The rows are grouped in 4 ways, from coarse to fine. Each group lies inside one group of the grouping before and may be the whole of it. The rows also spread widely along 13 directions, which tell nothing about the answers.
Some rows, each with its group in each grouping after it:
-14.7, -9.0, 15.0, -4.2, 14.6, 0.8, 1.8, 5.3, 3.9, 9.5, -22.4, 5.9, -9.8, 15.3, 2.7, -5.8, 1.2, -2.4, -5.3, 8.4, -3.4, 5.4, 1.7, 4.0, -3.1, 3.6, -6.4, 11.6, -0.8, 5.2, -19.6, -20.1, -9.3, 4.2, -6.7	fid nav Selos k_275
0.1, -26.8, -4.8, 1.5, 4.2, 2.4, 35.2, 16.4, -11.9, 6.4, -30.1, 28.5, -22.8, 17.0, 5.7, 10.7, 12.9, -6.7, 6.7, -1.0, 0.8, -7.5, -23.9, 29.2, -13.6, -2.6, -11.9, -10.4, 11.5, -16.0, -9.5, -30.4, -8.2, -9.6, 21.5	zez ludov Vule k_726
10.4, -5.9, -19.8, 5.3, -9.3, -14.8, -9.2, 3.9, -1.2, 7.9, 27.7, -10.6, 16.3, -2.2, -8.3, -11.3, 31.8, 25.8, -12.7, 4.7, 6.6, 11.0, -18.7, -4.1, -9.7, 6.0, 9.1, -13.0, -12.6, 21.2, -2.4, 19.9, 9.0, -7.2, 14.4	zez zib gafi k_324
-5.6, 7.9, 13.7, -22.3, 17.3, 15.5, 5.7, 11.2, 10.0, -21.9, -16.6, -15.9, 0.5, 14.1, 7.0, 6.7, -7.1, -6.5, -28.6, 20.4, -13.7, 13.7, -6.2, -4.9, -2.0, -8.6, 21.3, -13.5, 20.4, 27.8, 6.3, 13.3, -8.6, -2.1, 6.1	fid nav Selos k_255
14.8, -13.4, -8.3, 22.2, 2.2, 9.6, -5.1, 9.2, 16.5, -0.4, 14.9, -1.5, 24.7, -20.2, 5.6, -25.5, 13.2, 9.3, 8.9, -9.4, 8.9, -6.5, -13.5, -7.0, -14.9, -1.1, 3.4, -6.4, -12.8, -0.3, 24.3, -2.5, 2.1, -4.7, 10.5	fid kug rutiv k_977
25.0, -34.5, 1.0, -17.1, 1.1, 17.5, 29.1, 14.4, 6.0, 2.7, -33.5, 26.4, -9.4, 10.0, 3.4, 12.6, -11.3, -16.1, 16.9, -3.9, 13.4, -5.2, -31.9, 18.2, 8.5, 0.7, -8.4, -19.5, 8.7, -23.0, 25.1, -18.4, 2.7, -2.8, 12.1	zez Zase Dele k_701
-2.0, 0.4, -1.8, -9.4, -3.1, 8.8, 12.5, 8.1, -10.7, 1.6, -10.7, 8.7, -31.4, 18.8, 6.5, 9.3, -3.4, -19.5, 10.1, 4.8, -12.7, -7.6, -20.1, 18.0, -3.3, -21.5, -3.7, -22.4, 2.6, -14.2, -3.1, -0.3, -1.2, -8.6, 21.8	zez Zase Dele k_53
4.6, -32.4, -2.5, -14.7, -2.3, 0.6, 0.3, 19.4, 0.3, 19.6, -20.7, 40.5, 0.7, 22.8, 3.4, -16.2, 7.0, -2.0, -11.9, 4.6, -7.2, 13.1, -4.3, 24.8, -9.3, -23.5, 15.0, -8.0, 5.0, -42.1, -2.0, -34.9, -3.2, -26.0, 22.8	zez ludov reluv k_942
-5.5, 9.2, 13.6, -34.1, -3.0, 15.8, -3.6, -5.5, 1.0, -6.3, -7.0, -34.6, -5.7, 3.5, 7.4, -0.3, -18.4, -3.8, -7.9, 34.2, 4.1, 20.4, -12.0, -37.9, -3.6, -7.0, 15.6, -12.8, -10.0, 26.5, -3.6, 16.0, 2.7, 10.9, 8.8	fid Kana garuz k_182
-7.7, 12.1, 21.5, -11.3, 20.8, 23.7, -2.2, 5.9, 20.4, -5.6, -24.3, 2.7, 8.1, 10.6, -1.1, -20.3, -10.4, -12.5, -6.0, 20.6, -23.3, 18.9, -2.7, 24.5, -5.3, -13.9, 27.0, -13.2, 4.7, -5.3, -4.1, -17.3, -6.9, -13.5, 0.4	fid zin nizi k_356
14.5, -11.9, 7.2, -14.2, 12.0, -4.5, 2.2, 14.6, -0.4, 5.5, -15.4, 12.7, 9.3, 14.6, -16.0, 6.4, 7.9, 3.4, -6.1, 5.5, 3.6, 4.1, -17.4, 17.9, 11.2, 16.2, 0.6, -13.4, 1.5, 1.4, -4.5, -12.3, -1.7, 2.2, -4.6	zez Zase ruk k_87
2.0, -6.6, 11.8, 11.3, 19.1, 2.6, -3.1, 18.0, -7.8, 4.3, -18.4, 1.0, -10.8, 5.6, 1.5, -10.9, 13.7, -1.0, 5.5, 9.7, 3.8, -13.7, -14.0, -3.4, -25.4, 13.9, -10.5, -5.7, -4.6, 10.6, -15.8, -19.9, -0.1, 0.8, 4.5	zez Zase mina k_32
-12.3, -3.8, 14.0, -9.6, 18.0, -10.3, 3.1, 10.2, -19.1, -7.4, -3.7, -15.0, 3.5, -5.1, 19.6, 2.0, 14.6, -3.5, -9.5, 16.8, 13.5, -8.9, -15.9, -35.0, -16.5, 18.4, -0.3, -2.3, -3.5, 19.1, -6.1, -16.8, -7.7, 11.8, 12.0	fid zin zadu k_510
-15.6, 1.9, 25.8, -8.9, 7.9, 1.7, -15.3, 2.8, 6.9, 17.3, -14.3, -4.3, 13.5, -9.9, 7.1, -17.5, -21.2, -0.8, 9.3, 14.8, 16.1, 8.8, 15.0, -24.9, -11.7, -1.8, 1.7, 0.8, -21.2, -2.1, -14.3, -22.7, -11.0, 3.0, -14.5	zez zib gafi k_324
16.0, 0.0, -4.5, 8.7, 6.9, -3.1, -16.9, -2.4, 31.0, 9.7, 8.6, 2.9, 19.8, 1.2, -4.2, -3.6, -4.2, -1.5, 5.3, -20.4, 8.3, -5.0, -16.1, 8.4, 24.9, 12.9, -7.8, -9.7, 0.5, 13.6, 30.5, 31.9, 7.8, -8.5, -8.3	zez ludov Vule k_726
15.9, 6.3, -4.0, 2.2, 6.8, 2.3, -12.6, 18.9, -7.6, -7.4, 12.8, 0.0, 6.2, 2.2, -2.0, -8.0, 17.9, -2.3, -3.8, 5.7, -11.1, -8.9, -20.6, 9.5, -14.9, -6.4, 12.5, -28.9, -2.2, -0.8, 8.2, 2.8, 3.6, -12.0, 20.1	zez zib gafi k_324
18.6, -12.8, -1.1, -9.2, -18.8, 6.4, -4.0, 1.7, 3.3, 26.8, -5.5, 15.1, 3.3, 5.6, -15.5, -12.5, -7.0, -1.1, 24.0, 5.0, 7.8, 7.6, -26.2, 20.1, 6.6, -6.3, 2.6, -25.7, -28.2, -31.4, -3.0, -10.5, 16.5, -11.5, 8.0	zez Zase mina k_32
-0.7, -1.8, -0.4, -2.5, 0.1, -5.6, -0.8, 3.7, 0.6, 7.0, -10.9, -11.5, -5.4, 17.7, -2.3, 8.5, 5.1, 3.7, -16.2, 8.5, 4.9, 3.2, -27.3, -4.0, 1.6, 10.1, -1.6, -11.5, 1.8, 26.2, -8.1, 20.5, 9.5, -6.4, 8.5	fid nav Selos k_255
23.5, -3.3, -5.0, -7.8, -3.8, -5.2, -29.8, -9.6, 25.9, 22.8, 17.4, -6.2, 21.2, 4.2, -25.5, -14.7, 2.0, 15.5, 8.8, -4.3, 7.6, 14.5, -11.2, 6.4, 29.2, 20.0, -3.9, -1.5, -23.2, 15.1, 8.0, 25.5, 15.0, 7.7, -21.6	zez zib gafi k_324
-8.6, 3.8, -0.7, 13.5, 0.2, -23.4, -7.5, 5.0, 0.5, 23.7, 1.1, 12.9, 15.2, 7.1, -8.6, -4.4, 13.6, 7.9, -5.7, -5.0, 6.9, 3.4, -14.1, 19.3, 2.2, 5.1, 0.3, -16.0, -10.0, -2.6, -18.2, -0.9, 1.8, -20.2, 2.5	zez Zase ruk k_87
-5.9, 1.1, 3.2, -4.0, 9.6, -16.4, -11.9, 10.6, 7.3, 9.3, -6.6, 2.4, 5.3, 17.2, -3.1, 12.4, -5.3, 4.2, -23.9, -3.7, 6.0, 0.1, 2.7, -3.4, 12.0, 4.9, -5.1, -3.1, 11.1, 24.3, -3.2, 22.1, -9.5, -5.5, -8.2	zez zib gafi k_324
4.6, -11.7, -0.9, 3.8, 11.0, 0.6, -12.4, 20.0, 14.9, -4.7, 0.3, 9.1, 22.2, 3.5, 9.5, -10.0, 1.8, 1.9, -28.5, -4.7, 0.8, -4.1, 2.3, -9.5, -4.5, -12.8, 12.4, -3.7, 14.4, 3.2, 22.6, 7.6, -10.1, -16.8, 12.1	fid zin nizi k_356
6.6, -8.4, 7.3, -17.9, -4.8, -12.6, -8.1, 17.5, -5.3, 19.4, -8.3, 25.3, 12.2, 17.8, -18.7, 18.4, -17.7, 0.7, -7.3, -6.5, 9.7, -2.3, 3.8, 13.1, 26.7, -6.9, -6.3, -14.2, -4.4, -18.6, -6.9, -5.1, -14.4, -2.7, -10.9	zez Zase Dele k_701
11.5, -28.0, -18.3, 14.9, -5.9, -8.6, 12.3, 15.0, 12.2, 4.7, 6.7, 13.1, 16.8, -0.5, -5.4, 10.8, 5.0, 18.4, -12.2, -25.1, 18.4, -12.2, -0.9, -2.3, 13.6, 1.2, -17.8, 5.7, 7.4, 11.9, 16.8, 16.6, -16.7, 0.7, -0.9	fid zin zadu k_510
-8.4, -31.2, -3.5, -16.5, -4.1, -13.9, 20.9, -19.3, 11.2, 34.7, -25.1, 16.4, -15.3, 14.9, 12.1, 1.1, 6.6, -7.5, 15.1, 0.4, 20.6, 20.9, -34.2, 14.2, 14.8, 21.1, -12.6, 5.4, -7.6, -7.4, -2.5, -11.7, 17.6, -5.0, 4.8	zez zib gafi k_324
-6.7, -22.3, -13.6, 11.1, -7.7, 10.5, 29.3, -0.1, 5.0, 10.4, -11.1, 11.1, -19.0, 6.6, 0.9, -10.0, 14.2, 7.0, 12.3, -1.2, -5.4, 8.3, -12.4, 24.8, -12.0, -11.8, -6.7, 4.1, -5.6, -7.9, -12.6, -16.7, -5.4, -1.6, 13.2	fid kug rutiv k_977
-21.1, 3.4, -5.4, -3.2, 6.2, -28.8, -5.2, -2.6, 13.1, 21.0, 0.9, 12.4, 5.0, 26.2, -10.1, 9.0, 10.6, 11.1, -28.7, -8.2, -6.5, 20.6, 7.8, 26.9, 24.1, 2.0, 0.2, 5.6, 10.5, 19.2, -19.2, 21.5, -11.2, -11.8, -13.4	zez zib gafi k_324
2.6, 18.9, 14.5, 7.2, 12.1, -12.8, -16.7, 21.5, -16.5, 6.0, -4.8, 4.4, 18.5, 12.9, -19.3, 5.8, 10.6, 0.6, -13.5, 7.6, -6.1, -9.6, -24.3, 22.5, -2.0, 10.0, 7.7, -31.4, -8.3, 0.5, -23.1, -9.7, 0.5, -14.5, 2.5	fid nav Selos k_255
12.7, 19.2, 30.2, -6.6, 24.0, 4.7, -23.2, 6.9, 5.3, -4.1, -10.3, -29.6, 21.7, -10.7, -3.7, -1.3, -14.4, -5.5, 9.3, 15.9, 21.2, -9.1, -23.9, -31.9, -0.8, 34.9, -1.9, -23.6, -13.0, 34.8, 6.6, 8.5, 9.2, 12.1, -15.6	zez Zase Dele k_701
32.0, -16.1, -2.2, -4.6, 3.0, -3.8, -25.7, 16.8, -5.0, 9.4, 20.5, 8.9, 12.5, 1.4, -23.1, -6.2, 10.9, 11.5, 11.6, -8.9, 6.3, -16.6, 0.6, -3.2, 14.5, 11.9, -17.7, 1.4, -21.1, -5.6, 5.9, -6.3, -5.1, 22.0, -13.4	zez Zase Dele k_53
-0.8, -36.7, 4.0, -34.7, -2.9, 3.8, 36.0, 11.0, -4.9, 5.2, -23.7, 26.7, -1.2, 8.1, 4.1, 13.1, -4.9, -0.5, -0.6, 7.9, 12.8, 17.5, -0.8, 8.4, 7.6, -9.9, 2.8, -1.9, 4.2, -23.8, 0.0, -36.3, -19.8, 7.3, 5.0	zez Zase Dele k_701
20.2, -10.0, 5.8, -24.9, 2.8, 4.5, -20.0, 16.1, -10.6, 0.4, 4.7, -4.5, 3.2, 6.3, -2.1, -12.0, 7.4, -0.5, -4.1, 20.6, 2.2, 0.5, -14.9, -19.2, -8.5, 1.2, 11.5, -16.3, -13.2, -3.0, 5.5, -7.0, 8.5, 4.8, 14.1	zez Zase mina k_32

New rows, each followed by its group in each grouping:
0.3, -3.8, 5.1, -8.8, 3.9, 24.9, 10.9, 12.2, -1.5, -15.8, -7.5, -7.8, -21.6, -4.0, 23.2, -5.0, -10.0, -18.2, 11.7, 11.1, -2.6, -10.7, -9.2, -18.3, -22.6, -23.2, 2.8, -17.5, 2.8, -1.9, 16.7, -0.8, -4.5, -0.3, 23.5	zez Zase mina k_32
-15.3, -4.6, -19.0, 1.9, -17.2, -13.1, 14.5, -8.3, 1.9, 7.9, 22.2, -5.6, 2.5, 0.3, 1.1, 6.3, 12.5, 14.1, -8.1, -6.4, 5.5, 8.3, -7.1, 0.8, 10.5, -9.8, -3.7, 0.1, -6.2, 12.5, -5.4, 22.5, -9.4, -0.8, 9.9	fid zin nizi k_356
15.8, -27.6, -9.3, -8.3, -22.8, -2.0, -7.6, 26.0, -33.0, 21.6, -10.6, 19.6, -21.1, 23.5, -7.5, 3.5, 1.3, 1.8, -5.8, 10.6, 6.0, -14.9, -16.8, -8.9, -15.8, -22.2, -9.4, -13.4, -16.0, -28.7, -20.6, -17.9, 1.6, -7.9, 31.3	fid Kana garuz k_182
-25.7, 11.2, 13.3, 16.3, 27.0, -15.5, -27.7, 11.6, -1.3, -1.1, -3.0, -10.0, -10.1, 7.1, 36.4, -0.8, -2.6, -22.0, -20.4, -6.8, 5.6, -32.6, -0.2, -41.2, -12.1, 1.5, -14.9, 6.7, 13.6, 24.8, 9.3, 18.6, -7.7, -8.8, 11.3	fid zin nizi k_356
3.5, 35.6, 11.9, -18.2, 1.3, -18.6, -17.8, 20.1, -28.5, -6.9, 33.3, 0.1, 29.5, -0.5, -25.9, 26.8, -2.7, -1.1, -5.9, 0.6, -5.9, -12.5, -1.4, 14.3, 25.4, -6.4, 8.9, -41.9, -14.2, -7.8, -10.3, 4.9, -20.9, 5.9, -7.2	zez Zase Dele k_701
-4.5, 3.3, -12.5, -3.7, -8.5, -5.4, -6.4, -12.7, -3.9, 12.5, 15.2, -10.8, -21.9, 13.9, 5.6, -7.6, 16.0, -9.0, 9.4, 4.0, -8.9, -1.3, -30.0, 3.1, 6.1, -0.3, -5.1, -7.0, -14.9, 3.6, -3.9, 18.6, 16.3, -1.8, 19.8	fid zin zadu k_510
37.1, -28.2, -18.3, -12.7, -22.0, -2.0, -10.2, 9.8, 3.3, 22.2, 16.2, 25.5, 11.0, 10.4, -27.6, 3.4, -1.8, 11.4, 14.1, -17.1, 8.3, -5.7, -9.9, 18.5, 30.8, -3.7, -13.8, -9.1, -18.4, -26.1, 14.7, 4.0, 0.6, 5.2, -2.0	zez ludov Vule k_726
-20.3, -19.3, 0.1, -10.4, -0.9, -16.2, 30.9, 1.6, 1.2, 8.9, -13.4, 7.1, 4.4, 0.9, 13.4, 15.4, 3.7, 8.0, -13.0, 1.5, 23.5, 15.6, -8.0, -6.3, 1.8, 4.0, -1.5, -2.9, 7.5, 11.9, -5.0, -3.0, -12.4, -3.9, 5.7	zez Zase mina k_32
19.7, 12.0, 9.5, -16.8, 17.8, 3.8, 0.3, 22.0, -17.9, -30.9, 15.6, -18.4, 17.4, -2.3, -11.1, 19.4, 15.5, 0.2, -11.4, 11.3, -5.7, -12.8, -24.2, -2.4, 5.7, 15.7, 8.7, -27.2, 1.9, 22.6, 10.6, 2.4, -8.8, 18.9, 3.7	fid nav Selos k_255
2.5, -12.7, 11.1, -2.9, 18.6, -2.1, -6.1, 11.4, 0.8, 9.6, -23.3, 11.2, -7.5, 17.8, 3.9, 1.8, 1.9, -11.3, -5.1, 2.1, 4.0, -7.9, -16.4, 0.9, 2.8, 12.3, -11.7, 1.9, 3.5, 2.8, -2.7, -13.2, -0.3, -0.3, 1.5	fid Kana garuz k_182
12.3, 10.1, 14.6, -9.7, 8.8, 30.3, 4.3, 2.6, 19.6, -10.7, -12.6, -13.0, 14.9, -3.7, -13.4, -13.0, -12.6, -1.7, 10.8, 17.9, -9.0, 12.6, -16.8, 14.5, 1.1, -1.4, 17.3, -21.2, -7.6, 7.0, 5.1, -3.1, -0.2, 1.6, -4.0	fid zin nizi k_356
-3.2, -18.4, -6.2, -18.4, -5.4, -0.9, 18.7, 2.2, 8.1, 3.6, -8.1, 9.8, 6.5, 11.1, 7.4, 2.7, 3.2, -0.4, -15.8, 5.6, 2.2, 17.5, -16.2, 7.8, 8.4, -9.9, 14.2, -8.9, 6.9, -4.4, 9.4, 0.5, -3.7, -11.3, 17.2	fid zin zadu k_510
-20.5, 12.7, 6.6, 0.8, 21.0, 2.7, 7.9, -14.7, 29.8, -10.6, -5.2, -19.0, -5.2, 4.6, 26.1, 1.5, 0.7, -17.7, -8.5, -2.4, -4.6, 8.7, -20.2, -1.1, 10.6, 7.8, 3.1, -2.3, 18.0, 36.7, 21.9, 33.0, 5.1, -6.5, 2.7	fid nav Selos k_275
-19.6, 2.2, 12.4, 1.9, 25.4, -14.5, 5.7, 21.4, -8.3, -11.0, -4.0, 13.2, 13.4, 1.0, 22.0, 15.3, 4.3, -14.6, -21.4, -8.7, 1.6, -16.1, -0.4, -1.5, -0.9, -3.0, 2.8, -8.1, 18.6, -1.9, 10.7, -15.0, -25.3, -5.8, 8.1	fid kug rutiv k_977
3.2, 16.9, 17.1, 0.4, 6.5, -5.5, -22.5, 10.0, 3.3, 13.3, -8.9, -4.3, 18.8, 5.3, -9.8, -2.7, -12.5, -2.1, -2.6, 8.5, 8.0, -0.2, -15.6, -0.7, 1.7, 5.4, 6.8, -28.8, -11.2, 6.8, -7.7, 8.1, 5.7, -14.5, -3.8	zez Zase Dele k_53
-9.8, -5.8, 25.4, -5.1, 33.9, -13.2, -2.5, 32.6, -3.3, -5.2, -41.3, 13.8, 12.7, 21.7, 15.3, 19.7, -5.1, -13.3, -43.9, 5.5, 8.6, -10.6, -11.7, -7.7, -5.8, 11.4, 6.3, -11.7, 31.8, 15.3, 2.3, -10.7, -12.0, -18.5, 5.7	fid nav Selos k_255
7.1, 17.7, 6.9, 0.9, 4.5, 5.7, -12.5, 21.6, -15.8, -14.9, 16.9, -7.9, 16.4, -14.3, 8.9, -9.2, 5.2, -9.8, 1.7, 11.9, -3.1, -15.4, -17.7, -11.1, -24.3, -17.5, 20.3, -42.7, -10.4, -10.7, 11.1, -5.1, -1.3, -14.3, 27.5	zez Zase ruk k_87
12.7, -2.4, 3.0, 5.1, 4.0, 21.0, -3.7, -2.8, 27.8, 4.4, -7.7, -3.8, 4.3, 0.4, -6.7, -13.1, -11.4, -3.2, 14.1, -2.0, -0.3, 4.9, -13.5, 8.6, 8.0, -1.6, -3.3, -5.7, -8.2, 7.2, 12.3, 9.9, 4.5, -0.1, -5.8	fid Kana garuz k_182
-10.5, 24.1, 13.4, -15.5, 7.1, 2.3, -4.6, 4.2, 10.6, -5.2, 1.7, -8.5, 13.7, 5.6, -12.6, 7.1, -16.5, 0.5, -10.4, 7.6, -9.3, 13.0, 10.4, 9.9, 16.7, -12.0, 13.2, -19.2, 1.4, 14.6, -7.6, 16.0, -17.5, 0.0, -14.0	zez Zase ruk k_87
-0.6, -1.0, 7.4, 4.3, -4.1, 4.1, -21.1, 2.1, 3.8, 18.0, 2.4, 2.7, -2.5, -0.9, 2.5, -12.5, -18.6, -10.8, 20.5, -6.4, 6.1, -18.0, 1.2, -13.8, 5.8, -9.3, -16.3, 0.3, -23.5, -15.6, 0.6, -2.7, -3.5, 3.2, -3.2	fid zin zadu k_510
6.6, 1.2, 3.5, 9.0, -7.6, -6.6, -24.3, 13.0, -3.7, 17.5, 5.4, 7.2, 11.8, 2.8, -2.1, -3.4, -9.1, -5.6, 2.2, -7.8, 9.2, -18.0, -15.3, -4.6, 2.5, -8.5, -5.6, -19.5, -17.8, -16.0, 3.1, 5.1, 5.5, -14.5, 8.4	fid nav Selos k_255
10.5, -13.7, -3.1, -8.4, -4.8, 13.1, -2.7, 12.4, 16.9, -12.0, 14.7, -3.9, 17.4, -9.8, 9.5, -0.6, -14.6, 2.8, -9.7, -7.9, 8.1, -4.1, 9.3, -25.2, 7.8, -20.9, 3.3, -2.4, 2.3, 4.4, 34.5, 18.5, -14.5, 4.6, 3.8	fid nav Selos k_275
6.3, -11.1, -3.6, -23.6, 4.4, 10.9, 7.1, -3.5, 6.6, -5.4, -1.2, -7.7, -14.6, 16.0, -2.0, 1.6, 6.9, -3.0, -2.1, 9.3, -9.7, 8.8, -15.3, 3.0, 14.7, 3.5, -1.3, 4.1, 2.2, 13.9, 6.8, 8.5, -0.3, 15.7, 4.3	fid zin nizi k_356
-7.1, 7.2, 5.8, 31.2, 22.0, -7.3, -2.0, 34.3, -8.2, -4.7, -2.0, 23.1, 7.7, 1.9, 0.9, -2.2, 15.7, -2.3, -9.7, -12.9, -9.6, -25.8, 4.6, 23.4, -21.6, -11.8, -3.2, -16.8, 11.1, -7.0, -8.2, -17.2, -22.8, -19.5, 7.6	zez Zase mina k_32
4.8, -6.3, -5.1, 16.1, -8.7, -7.7, -6.2, 8.5, -7.6, 24.9, 1.9, 13.9, 5.7, 7.5, -21.0, -11.9, 13.3, 11.8, 10.3, -2.7, -0.2, -6.0, -13.8, 22.9, -2.2, 1.2, -8.8, -8.2, -24.1, -14.9, -26.5, -16.1, -0.5, -7.2, 2.3	fid zin zadu k_510
12.0, -31.6, -6.0, 24.1, 2.9, 27.0, 9.3, -2.6, 31.4, 8.8, -20.0, -1.2, -22.9, -6.5, 15.5, -15.7, -13.8, -5.2, 30.0, -16.9, 18.8, -17.1, -9.7, -20.2, -7.6, 1.6, -35.9, 20.6, -4.1, 12.8, 23.3, 7.9, 3.0, 9.6, -1.1	fid Kana garuz k_182
-18.5, 5.0, -5.0, -14.0, -2.1, -15.0, 1.0, -2.9, 2.4, 6.2, 6.9, -6.2, -6.9, 16.9, 0.6, 8.2, 5.8, 6.1, -20.8, 4.8, -3.8, 14.9, 2.6, -1.2, 11.2, -7.9, 3.3, -2.8, 5.1, 21.6, -12.4, 24.4, -8.8, -1.6, 2.4	zez Zase ruk k_87
-14.2, -0.5, 4.2, 10.5, 5.2, 8.3, 2.7, 18.0, 4.5, -11.4, -3.5, -5.2, -3.2, -1.8, 20.2, -0.2, -10.2, -3.2, -16.4, -1.4, 0.0, -12.2, 11.4, -22.8, -18.9, -26.3, 0.0, -3.5, 11.3, 12.6, 7.1, 10.1, -20.0, -8.0, 12.8	fid nav Selos k_275
-20.7, -2.1, -12.1, -8.2, -15.9, -6.2, 29.8, -15.6, -3.0, 17.0, 9.9, 22.1, -26.4, 9.4, 4.3, 13.0, 1.5, -15.9, 28.6, -15.9, -8.4, 4.0, -9.7, 41.8, 24.7, -23.1, -14.9, -8.2, -10.3, -31.3, -7.5, -3.9, -10.4, -1.1, 6.6	zez Zase Dele k_701
-8.5, -12.9, -10.0, 6.4, -3.2, -19.5, 15.2, 10.3, 0.4, 11.3, -11.6, 7.5, -1.3, 15.0, 0.4, 18.2, 6.8, 12.2, -22.7, -6.7, 15.6, 1.3, -11.4, 1.6, 2.8, 2.5, -8.9, -8.4, 13.8, 21.4, -8.5, 19.0, -6.8, -13.3, 7.9	zez Zase ruk k_87
